The rows of a group lie close to one hidden flat surface of 10 dimensions, which may be shifted away from zero. Surfaces can cross.
In the rows, 128 means zero.
Known rows, each followed by its group:
[164 140 151  99 117 152  94  91 137 103 122 156 104 136 125 115 113 151
 141 131 130 117 172] => (6)
[107 144 121 140 137 158 140 120 142 148 104 138 135  99 151 138  91 135
 150 127 118 136 114] => (5)
[189 137 130 131 136  86 120 115 112 122 160 136  97 123 119 135 114 129
 155 122 134 133 144] => (0)
[134 142 114 134 110 116 122 143 170  89 114 101 117 136 142 137 130  91
 150 138 126 131 154] => (5)
[177 125 133 150 163 121 106 132 135  96  95 186 141 159 138 163 140 159
 150 103 112 160 183] => (1)
[ 86 116 133 129 149 128 138 122  98 183 143 131 126 139 133  80 125 119
 115 123 139 108 107] => (0)
[ 89 118 141 130 153  94 121 182 151 162 118 151 135 128 169  94  79 148
 161 168 111 131 111] => (4)
[132 102 156 120 127  96 130  99 150 153 147 122  82 124 120 119 128 101
 168 141 131 123 157] => (7)
[106  86 106 170 102 137 137  93 123 122  71 197 150 115 151 193 131 165
 116 137 142 157 180] => (2)
[130 112 184 165 170  62 131 118 120  79 123 137 146 156 161 104 137 164
 190 132 112 126 146] => (3)
[161 149 190 146 131 150 120 103 120  70 127 128  86 126 132 125 127 149
 143 151 144  97 156] => (0)
[116 126 155 129 129 129 120 100 126  95 126 133 128 134 128 130 155 136
 126 124 126 135 156] => (3)
[136 111  97  76 100 106 110 137 149 176 176 153 115  87 103 140  97 140
 105 148 122 165 108] => (3)
[155 135 115 106 101 108 132 112 177  98 129  97 125 109 127 143 114 107
 166 135 112 133 134] => (5)
[135 109  92  92  61 162 117 191 135 167  80 132 161 144 130 135 112 159
  75 156 137  84 102] => (2)
[176 111 113 175 171 143 138 141 139 122 102 183 133 150 125 167 113 144
 131 129 121 146 148] => (2)
[168 130 139 133 151  89 143 165 158 112 146 121 139 105 118 156 104 153
 161 145  99 144  91] => (0)
[159 112 133 142  95 142 112 138 137  88  87 169 124 139 144 154 114 170
 120 170 138 111 174] => (0)
[149 124 108 157 117 149 144  94 110 106  82 148 175 138 147 145 118 167
 136 114 139 108 129] => (1)
[108 154 127 153 124 144 130 143 137  85 105 118 129 122 146 149 136 118
 125 137 131 140 141] => (5)
[147 132 123 200 152  94 143 183 116 110  94 140 127 158 167 149 112 125
 154 141 143 119 139] => (4)
[ 80  96 113 127 110 120 123  68 113 152  98 146 145 147 143 123 163 111
 132  94 138 143 180] => (2)
[158 118 133 121 112 138 123 108 120 125 145 127  95 138  98 139 158 100
  98 131 151 117 157] => (2)
[146 144 102 141 127  92 119 130 131 119 135 136 109 133 155 109 101 109
 158 132 139 126 144] => (7)
[100 133 139 117 132 106 129 127 137 132 167  94 101 128 127  93 134  88
 134 143 131 131 120] => (7)
[173 162 113 126 144  91 114 180 118 124 168 146 126  93 123 160 103 157
 123 120 115 168 101] => (3)
[128 122 139  94 105 100 117 134 139 110 149  99 133 120 107 132 156 132
 125 131 114 143 122] => (5)
[165 131 118 155 151  72 119 195 100 104 148 119 135 178 130  95 137 119
 120 134 139 113 114] => (3)
[147 151 122 147 160 144  97 139 105  90 134 186 130 150 133 118 117 160
 107 127 132 147 150] => (6)
[ 98 125 156 126 169 126 128 181 147 140  99 140 174 125 140 151 134 171
 142 117  83 159 106] => (2)
[ 99 154 139 124 132 201 102 115 107  98  71 151 171 154 147 120 147 168
 101  93 122 117 149] => (1)
[103 119 169 104 143 118 110 131 122 166 151 139 106 134 117  96 135 133
 123 134 122 126 133] => (4)
[150 161 137 109 121 113 108 159 101  83 147  96 153 122 113 151 169 151
 107  94 118 144 113] => (3)
[126 165 138 120 157 151 113 122 147  91  96 103 158 152 143 122 150 121
 163  74  99 137 145] => (1)
[124 120 111 115 160 105 137 171 180 145 121  64 144 180 121  91 151  54
 160 103  98 118 106] => (7)
[150 110 121 137 113 159 114 102 106 114 128 169 112 145 104 145 151 134
  73 141 156 127 169] => (3)
[137 141 102 125  99 144 119 122 108  76 142 135 152 124 130  96  91 172
  97 158 147 100  95] => (5)
[124 133 150 147 106 152 128 114 108 105 130 139 109 101 128 151 127 155
  99 159 149 118 137] => (6)
[ 95  85 113 143 106 109 136 136 141 143 105 143 137 137 142 137 138 116
 120 151 136 131 145] => (2)
[ 90 107  97 126  97 115 122 187 126 149 120 139 143 133 144 110 109 139
  92 175 138 115 105] => (4)
[137 132 126  82 109 178 103 120 120 110 141 102 132 163  75 117 188 108
  64 107 132 118 140] => (4)
[186 130  95 173 145 134 156 138 109 157 118 155 118 119 140 155  80 140
 136 132 143 111 109] => (7)
[154 122 111 149 134 135 140 140 135 122 123 158 134 106 128 154  94 157
 126 147 125 138 110] => (3)
[ 78 109 171  77 114 128 102 149 164 158 136 108 109 143 111  97 159 106
 124 150 111 119 144] => (4)
[123 114 157 121 120 178 141 135 122 144 124  77 109 147  80 157 203  79
  78 119 135 108 136] => (7)
[162 108  98 128 111 126 143 139 139 169 127 135 110 125 106 156 119 112
 115 135 136 119 127] => (5)
[155 111 119  99  98 152 141 118 130 175 111 111 143 114 101 168 141 139
 112 100 123 120 116] => (7)
[166 135 131 135 162 107 136 135 116 145 160 127 108 135 114  99 105 116
 141 129 133 113 103] => (5)
[157 181 128 149 147 182 112 144 104  87 106 112 121 158 130 130 143 109
 111  99 142 106 142] => (6)
[137  84 130 147  76 124 130  82 110 116 119 167 111 125 130 145 127 157
 102 170 165 106 167] => (6)
[128 143 133 187 181 105 116 153 106 103 116 183 130 145 155 139 122 149
 141 120 129 166 155] => (6)
[139 126 173 166 142 129 151 132 116 104 132 146 120  85 136 170 112 183
 135 167 130 135 111] => (0)
[169 166 144 105 132 182 100 124 147 107  90 137 126 145 134 138 122 144
 150  97 111 115 158] => (6)
[ 72 120 118 141 114 158 135 152 100 182 128 116 101 138 121 117 152  76
  71 140 159 106 124] => (5)
[151 103 128  93 102 116 120 118 127 136 129 132 160 128 102 138 137 169
 118 124 117 125 117] => (3)
[130 135 150 111 109 134 109 110 152 101 107 135 127 120 147 132 113 154
 161 139 118 122 155] => (0)
[125 115 147 106  67 164 130 124 141 108 112 113 126 103 113 153 125 161
  99 177 137  95 121] => (0)
[157 102  89 117  72 103 120 147 136 130 109 163 153 102 127 184 117 169
 114 143 128 151 135] => (0)
[165 145 150 133 169 145 107 137 105 139 125 151 104 160 117 127 146 125
 123  96 127 120 154] => (1)
[132 120 140 174 129 137 128 181 117 124  97 147 114 142 137 172 145 132
 102 151 142 126 152] => (1)
[136 134 124 179 127 110 160 124 123  99 120  89 119 134 151 130 125  94
 157 135 145 101 127] => (1)
[137 143 113 113 148 131 158 148 178 139 128  65 151 132 130  96  99  94
 178 117 101 105  66] => (4)
[141 140 155  98  85 190 110  66 120  86 121 139 125 106 116 131 125 180
 104 139 136 104 140] => (6)
[145 131 142 116 130 124 123  99 119 103 137 102 126 161 115 100 150 112
 133 109 132 104 140] => (3)
[122 108 135 116 131 153 140 183 180 146  87 115 161 134 123 149 120 137
 134 149  96 121 103] => (4)
[133 108 166 115  84 117 130  71 153 134 106 125  99 103 147 144 111 139
 179 146 134 105 170] => (6)
[110 106 186  93 107 105 100  74 126 137 159 115  75 132 100 122 196  94
 121 123 140 134 196] => (7)
[169 119 143 152 191 148 144 152 124 156 113 183 151 116 117 182 105 192
 132 113 103 156 102] => (2)
[128 123 116 188 132 117 167 128 116  82 133 130 146 101 136 157 111 142
 125 166 136 139  95] => (4)
[ 94 104 116  41  95 109 123 113 174 188 154  88 141 115 111  74 114 108
 146 129 104 116  94] => (5)
[145 135  95 139 114 172 115 147 120 111 109 122 124 187 122 102 140  91
  77 131 153  89 143] => (1)
[163 129 126 121 134 127 140  98 126 132 118 125 149 132 123 135 131 136
 152  89 116 122 122] => (1)
[126 131 117 153 169 120 136 130 158  99 142 134 117 148 140  93 100 101
 158 152 123 138 128] => (1)
[ 97 151 122 127 106 139 126 108 136 108 136  95 106 121 146 101 122  87
 135 140 141 112 128] => (5)
[169 146  78  89  88  96  84 206 138 104 137 131 146 142 111 147 136 130
  90 131 121 150 128] => (3)
[126 134 161 110 133 149 156  99 175 172 119 101 107  76 134 142  84 131
 190 136 102 117 105] => (7)
[114 189 136 154 143 177 136 155 157  64  82  88 140 126 167 134 115 118
 158 126 114 119 123] => (6)
[112 108 133  92 120  83 115 151 133 134 169 104 129 144 115  74 131 117
 122 155 126 117 104] => (5)
[151 135 173 158 112 119 166  88  84  90 148  91 133  75 116 174 146 169
 134 126 140 112  97] => (3)
[ 53 141 155 131 116 157 144  67 125  83  98 105 185  93 157 131 143 170
 145 106 112 136 115] => (1)
[134 133  90 132 122 112 118 170 168 113 106 115 125 173 156  90 101  83
 150 148 129 105 141] => (0)
[148 110 116 117 134 134 137 128 143 133 122 135 149 135 124 120 105 149
 139 132 114 117 104] => (3)
[ 87 129 156 102 118 136 113 131 126 122 123 121 155 117 123 142 166 150
 113 116 110 147 125] => (4)
[190 160 129 184 157 117 140 144  81 101 131 164 127 101 127 195 115 178
 128 110 136 155 121] => (0)
[123 175 144 174 221 106  88 201  82 112 148 202 115 145 142 151 147 154
 108  97 118 207 152] => (6)
[152 120 161 132 123 144 168  91 135 173 140  81  70 108 108 140 128  81
 147 135 140  87 120] => (7)
[108 140 157 126 145  97 100 110 134 114 169 149  74 118 145  85 103 122
 153 157 135 145 159] => (7)
[120  98 131  59  83 122  96 158 144 196  93 158 161 129 136 116 105 193
 128 133 109 109 125] => (2)
[ 64 168 148 119 122 162 132 132 148 105 111  70 148  93 139 147 159 104
 135 102 107 151 115] => (5)
[107  95 114 122 112 107 127 115 141 137 101 155 164 123 144 134 121 160
 139 134 119 143 138] => (6)
[157 118 145 118 146 148 127 141 166 145 108  97 105 174 106 122 159  72
 144 114 117 106 159] => (7)
[155 138 150 112 186 121 135 114 146 179 138 129 117 132 132  90  83 127
 202  94  98 119 104] => (1)
[193 127 123 133 126  84 121 126 107 112 164 138 100 130 107 150 134 131
 127 127 141 136 146] => (0)
[149 119 155 125 158 105 114 100 104 134 146 170 125 130 117 124 126 167
 143 110 122 147 147] => (4)
[  6 120 147 142  99 137 142 112  77 135 110  85 163 112 146 138 208 107
  85 101 147 137 130] => (2)
[131 113 161 152 103 117 145  78  98 150 135 161  90  73 139 158 102 171
 140 161 153 118 141] => (2)
[170 132 135 122 148 158 132  99  98 164 109 152 135 143 126 115 112 160
 140  89 131  99 123] => (1)
[137 150 157  89 128 152  94 112 172 105  89 137 141 126 149 133 113 159
 181 100  91 141 165] => (6)
[104  99 100 145 129  99 139 147 172 132 111 116 130 163 148 105 126  71
 155 150 129 125 148] => (2)
[104  97 135 174 154 116 160 115  99 152 131 150 130 116 120 159 150 133
 111 135 137 148 125] => (2)
[169  94 117 159 164  83 141 144 100 164 150 152 114 162 112 124 134 109
 131 123 140 129 127] => (7)
[120 145 141 169 155 147 148 157 128  80  98 119 159 121 140 173 142 150
 133 120 118 145 116] => (4)
[141 124  78 103  94 165 117 164 135 145  94 136 169 145 127 136 119 146
  90 119 122 112 109] => (0)
[133  52 199 125 143 127 150 140 201 176 125 141  71 135  96 145 125 119
 145 213 116 112 151] => (4)

New rows. What belongs after each?
[ 98 103 148 162 146 123 143 122 145  98 102 148 155 134 149 126 122 159
 148 153 118 136 132] => (3)
[128 155 177 155 158 146 128 141  94 132 115 118 105 133 143 135 147 126
 138 108 137 115 142] => (1)
[192 163 165 140 142 163  99 169 135  25  98 135 132 162 113 175 165 166
 114 128 114 132 163] => (0)
[153 136 142 135 172 108 119 113 132 131 159 172  99 117 140  96  69 151
 169 144 125 136 126] => (6)
[137 160 146 142 153 158 125 160 108 137 122 139 124 109 129 163 131 145
 118 105 117 143 115] => (6)
[104 145 120 140 146 124 121 122 109  97 142 123 139 140 138  93 138 117
 122 116 134 134 126] => (6)
[132 126 116 114 102 145 120 174 184  89  93 113 136 143 127 155 138 118
 120 159 112 135 147] => (2)
[125  91 126 148 134 103 153 163 133 186 132 134 107 117 114 160 132 108
 117 153 132 133 120] => (5)
[126 127 120 120  89 116 134 106 148 121 137  98 109 101 124 149 129  98
 139 142 135 128 140] => (5)
[ 88 116 152  83  89  97 106  99 123  89 163 138 162  92 127 104 120 204
 120 156 115 142 109] => (5)
[ 73 100  95 219 137 136 199  73 129 124 104 137 137  89 159 172 120  94
 141 144 148 152 125] => (2)
[192 126 128 143 131  88  80 140 123  51 128 182 115 186 137 120 135 152
 129 144 140 139 196] => (5)
[111  66 111 144 134 107 168 136 129 198 143 139 133 120 109 137 121 117
 111 152 133 134  92] => (2)
[138  99  95 141  81 129 114 158 130 103 102 180 143 139 139 151 114 173
  87 181 146 127 147] => (5)
[129 129 122 137 113 142 138 156 150 120  98 134 155 110 143 153  95 167
 131 158 116 124 102] => (0)
[109  96 106 152 135 106 145 179 126 171 124 123 134 159 131 107 124  98
 108 159 145 105 107] => (2)
[103 140 133 106 132 173 123 110 164 114 107 142 155  92 126 162 120 161
 131 118  97 167 122] => (3)
[ 45 119 134 180 125 129 148  83  94 138  72 160 165  99 187 156 137 161
 143 111 136 149 152] => (2)
[ 79 149 169 156 181 119 138 130 109  89 149  85 140 153 141  84 164 107
 138 115 121 128 110] => (3)
[130 144 123 146 125 152 135 145 104  91 131 103 137 135 116 139 153 124
  91 126 138 121 107] => (3)
[ 78 105 155 159 120 126 134 166 100 135 125 147 123 103 133 158 140 161
  83 175 144 134 118] => (4)
[118 110  96 138 110 134 154 113 176 122 108 115 132 113 132 147 115  98
 144 152 124 134 131] => (2)
[ 63 166 134 128 150 142 118 143 116 102 157 114 137 113 140  78 117 130
 111 143 124 138  90] => (4)
[151 165 142 142 148 154 121 116 103 115 133 118 110 125 115 154 154 115
 123  84 133 137 141] => (5)
[ 80 121 164 159 141 122 146 144 101 119 140 120 130 105 127 147 155 141
 103 148 131 143 103] => (0)
[122 172 137  81 160 123 108 111 144 134 180 104 108  95 109 104 120 100
 157  95 107 165 112] => (3)
[142  80 146  45  79 141  94  96 152 170 126 148 128 149  98  93 126 157
 115 144 123  91 151] => (0)
[111 136  99 114 170 148 142 131 186 130 130 121 166 132 129  93  82 120
 160 128  89 139  76] => (1)
[166 155 104  90 137 126 115 112 134 160 146 128 119 124 129  91  81 122
 158  97 119 118 108] => (7)
[105 108 162 123  89 117 106 145 119 116 115 143 119 120 134 154 155 159
 106 159 137 130 165] => (2)
[149  87 123 141 135  91 128 162 130 171 139 159  98 149 120 126 126 115
 123 155 141 122 142] => (5)
[ 86 117 121 124  92 134 129 120  97 152 122 105 130 136 128 118 163 103
  89 120 151 106 133] => (2)
[103 136 124 168 160 179 144 109 107 115 111 166 151 122 148 115  99 167
 115 137 130 121 108] => (1)
[123 118 128 146 145 117 130 118  94 165 136 160 119 130 140 112 113 143
 127 121 141 127 133] => (0)
[200 138 119 102 170 148 111 129 144 161  83 170 164 166 136 125  95 176
 176  65  93 119 131] => (1)
[154 162 160 122 154 144 116 155 145 154 107 130 100 115 140 160 120 131
 163  99 106 142 144] => (6)
[125 111 150 151 138 152 123  55  59 124 142 192 121 131 119 118 141 173
  87 122 159 117 157] => (1)
[ 99 141 107 144 112  91 146 132 122 130 139 109 138  79 154 138 101 130
 153 135 130 143  95] => (7)
[110 157 167 173 161 147 129 143 114 125 104 127 105 140 163 111 118 123
 152 132 138 103 141] => (1)
[130 172 133 134 153 129 121 122 121 115 143 131 116 102 151 114  93 137
 155 115 124 143 117] => (7)
[101 123 150 133 107 104 127 119 140 116 132 119 111 106 135 146 141 118
 140 143 130 151 151] => (5)
[120 181 132  95 129 141 103  96 126 118 154 132 113  84 150 102  87 146
 154 115 121 139 123] => (7)
[139 105 115 101  91 146 131  93 115 167  83 112 163 144 117 152 167 127
 121  78 130 105 145] => (6)
[164 115 128 126 122 135 135  96 125 145 147 136  97 120 110 133 114 116
 129 134 141 117 137] => (2)
[159 122 109 140 136 167 120 141 148  81 101 167 163 143 114 158 125 165
 104 136 112 144 136] => (4)
[ 81 101 111 122 124  65 159 158 175 156 143  83 150 107 139 106 108  91
 167 151 109 140  81] => (7)
[121 140 128 175 139 161 156 162  90 145 121 113 116 111 114 177 154 104
  77 124 151 132 106] => (5)
[134 172 128 131 167 152 129 134 119 132 150 124 116 117 125 104 100 124
 132 115 122 128  98] => (7)
[162  96 141 156 120 132 163 119 112 173 128 136  90 109 112 164 125 122
 117 152 150 106 127] => (7)
[ 77 127 150 141 138 119 118 159  97 150 143 119 105 144 129 107 168  94
  91 136 145 126 138] => (5)
[145 143  65 151  92 137 122 147 101 134 100 149 138 134 154 142 105 123
 105 124 155 116 137] => (0)
[116 101 110 124 154   4 137 119  91 177 212 103 121 138 117  73 144  80
 152 102 137 145  95] => (7)
[130 119  95  78 121 121 109 170 164 145 124  90 149 183 101  90 159  73
 115 107 108 122 121] => (7)
[114 178 143 136 135 142 125  90 106 106 169  62  70 133 131  80 149  46
 135 110 155 103 142] => (5)
[ 93 179 147 165 131 127 138 128 122  38 142  71 118 107 155 117 137 105
 138 150 140 125 112] => (5)
[108  97 108 185 134 121 140 134 105 132  94 172 131 150 152 149 139 127
 109 141 152 132 163] => (2)
[131 123 110 185 138 149 155 111 120 117  99 150 129 127 143 160 125 121
 127 126 143 137 145] => (2)
[129 133 130 123 142 129 105 181 140 133  94 135 141 167 145 112 126 136
 132 125 116 118 138] => (2)
[130 159 102 159 148 176 132 167 135 120  89 135 131 143 148 137 114 114
 120 119 128 125 128] => (5)
[114  97 120 102 117 108 103 117 124 137 136 191 153 117 126 128 118 185
 111 142 118 159 140] => (6)
[190 142  93 114 157 133 113 188  96 129 147 119 162 167  76 152 168 129
  74  70 114 147  99] => (0)
[130 150 132 181 191  82 131 146  61 117 157 139 139 137 135 134 153 129
 124  87 134 163 113] => (7)
[126 114 112 165 109 128 150 157  91 133 134 110 118 134 108 162 173 100
  63 141 159 118 118] => (7)
[133 137 150 135 139 170 121 120  74 144 142 128 101 144 107 116 161 119
  79 108 156 103 133] => (1)
[ 63 109 147 124 122 108 130 103 157  92 141 122 132 100 127 134 151 126
 128 157 116 171 139] => (1)
[ 99 170 128 154 158 113 119 153 158  78 124  97 110 165 172  66 105  72
 174 147 126 115 142] => (5)
[160 105 125  76  83 101 101  91 153 127 139 136 111 128 106 137 144 123
 139 123 124 139 179] => (5)
[151 175  81 160 101 156 135 143  61 119 144  87 106 140 117 126 146  69
  64 106 182  93 115] => (0)
[129 143 121 120 139 142 101 147 140 119 103 147 135 161 144 111 128 126
 132 113 120 132 157] => (5)
[151 150 116  90  92 147 133  88 104 159 137  83 133  95 108 142 138 114
 124  75 131 112 109] => (7)
[129 106 120  74  77  93 115  93 174 150 148  98  96 127 116 105 134  80
 153 136 129 122 159] => (5)
[105 136 137 108 121 162 122 150 132 151 110 107 129 140 124 117 139 120
 110 125 125 109 122] => (1)
[159 119 104  93 127 112 104 153 102 183 131 145 140 166 122  92 121 137
 120  99 131 110 122] => (4)
[113 119 155 117 148  96  98 141 136 146 110 156 133 156 152 109 126 150
 165 120 111 131 158] => (2)
[ 86 131 137  52  90 134  88  80 136 146 149  97 113 140 116  66 158  95
 126 103 126 116 158] => (5)
[104 122 133 143 180  97 120 210 145 146 124 124 133 167 143  91 126 112
 145 139 110 131 110] => (5)
[100 114 132 109 112 136 125 118 157 116 120 127 144 117 126 133 133 135
 123 142 118 141 132] => (3)
[119 138 126 174 152  93 157 165 161  86 150  80 105 124 130 143 137  61
 147 158 124 149 116] => (1)
[173  98 159 135 108  90 158  79 117 106 133 107 131 116 120 132 122 162
 164 143 136  89 114] => (3)
[ 34 128 131  83 144 172 140  93 185 161 146 114 140  78 120 105 109 113
 137 132  90 162  93] => (3)
[115 118 151 124 112 123 121 135 153  98 141 105 105 122 101 155 171 103
 112 152 127 149 151] => (2)
[100 161 138  67 137 133 101 125 127 119 163  74 145 153 121  43 142 107
 129 105 112 109  99] => (5)
[140 111 125  94 123 148 119 124 121 139 121 143 171 139 100 133 147 176
 105 101 109 131 113] => (3)
[105 117 110 129 102 145 132 131 130 144 110 146 134 111 140 143 109 141
 106 149 137 131 125] => (5)
[ 77 135 129  88 133 161 126 123 147 150 141 122 160  85 107 136 137 149
 109 115  98 165  94] => (3)
[100 111 117 146 146 130 146 106 110 170 101 153 154 135 147 126 130 137
 140  97 130 130 126] => (2)
[172  93 106 121  70 148 124 136 131 122 124 140  98 138  92 162 145 116
  66 171 158 107 158] => (2)
[125 144 162 113 170 147 121 132 136 169 108 135 122 138 146 102  98 138
 169 107 111 111 119] => (1)
[111 126 138 173 144 133 166 138  97 155 129 137 128  79 134 171 108 157
 121 138 134 134  84] => (6)
[131  71  86 134  98 122 138 152 178 135  93 160 141 139 130 163 117 127
 113 173 127 143 144] => (2)
[ 86 154 172 170 177 110 131 138  97  94 174 128  92 120 137 112 145 114
 121 140 136 155 128] => (7)
[210 185 108 109 130 130  94 106  96 111 134 136 124 135 119 144 132 132
 136  52 132 139 151] => (0)
[141 122  95 120 120 188 152 159 156 117 115 107 164 119  79 191 162 120
  70 125 112 146  97] => (2)
[147  54 101 130 135  76 115 184 164 167 118 174 128 197 118 111 129 108
 120 169 126 128 161] => (2)
[149 115 135 119 133 134 124 152 176 112  93 126 145 156 128 142 132 130
 149 134 103 129 147] => (4)
[105 129 148  94 123 128 116 126 119 144 138 104 138 126 113 118 161 132
 115 107 121 131 114] => (4)
[145 158 142 127 159 198 127 151 149 126  98 128 129 135 120 148 127 130
 127 111 105 121 123] => (7)
[122 109 145 106  83 121 154 109 159 144 153  91 101  68 109 144 108 121
 133 181 128 116 103] => (2)
[147 159 157 148 194 108 109 152 106  92 140 157 137 151 141 105 120 164
 155 111 112 146 129] => (5)
[ 99  86 162 127 146 152 126  92 111 132 102 193 169 132 120 149 156 208
 112 123 114 151 145] => (3)
[141 161 139 138 138 157 138 179 115 170 116  94  98 114 121 164 143  95
 116 101 131 119 115] => (6)
[ 63  96 140 174 156 157 161 121 118 136 128 162 138 110 133 133 118 151
 100 170 134 142 104] => (3)
[105 137 142 115 105 126 106 116 107  87 141 129 137 124 126 123 152 154
  99 131 135 136 143] => (5)
[ 93 117 184 144 146  99 149  98  98 167 149 138 111  77 140 136 122 160
 155 130 127 141 114] => (2)
[ 10 157 114 116  91 202 133 131 150 137  79  91 152  93 165 128 132 105
 109 128 126 129 114] => (5)
[ 64 124 121 123  97 151  97 131 146 123  82 159 126 145 165 119 132 120
 117 150 136 135 188] => (5)
[155 158 102 115 147 150 108 148 127 130 133 126 128 153 120 101 119 110
 123 101 124 119 120] => (7)
[147 148 160 128 144 136 114 173 141 119 113 134 123 129 136 139 116 157
 140 138 111 123 130] => (2)
[131 144 125  86 122 103 109  96 128 145 156 132 128 106 128 104 116 140
 156 101 115 142 126] => (7)
[144 148 149 130 135 110 108 104 147 103  94 134 121 135 157 152 138 128
 195  88 111 155 190] => (7)
[137 156  89  95  92 200 140 143 149 145  98  62 138 122  96 181 167  73
  90  77 122 123 116] => (5)
[175 136  87 156 146 127 143 159 123 149 134 143 113 151 130 111  81 112
 128 140 143 104 104] => (7)
[133 152 147 101  92 155 106 172 137  94 140  79 102 135 101 132 163 101
  82 148 138 103 136] => (2)
[127 140 132  89 135 121 105 113 102 147 192 130  94 137 101  72 134 110
  98 122 140 128 125] => (7)
[136 158 157 107 183 177 125 132 116 161 118 129 146 126 115 126 127 157
 141  72  98 130 100] => (1)
[103 107 133 111 110 106 123 171 143 134 127 111 143 133 114 140 158 125
 113 145 114 149 124] => (5)
[153 148 145 146 167 132 132 135  91 162 147 150 104 115 118 144 126 142
 123 102 131 138 123] => (6)
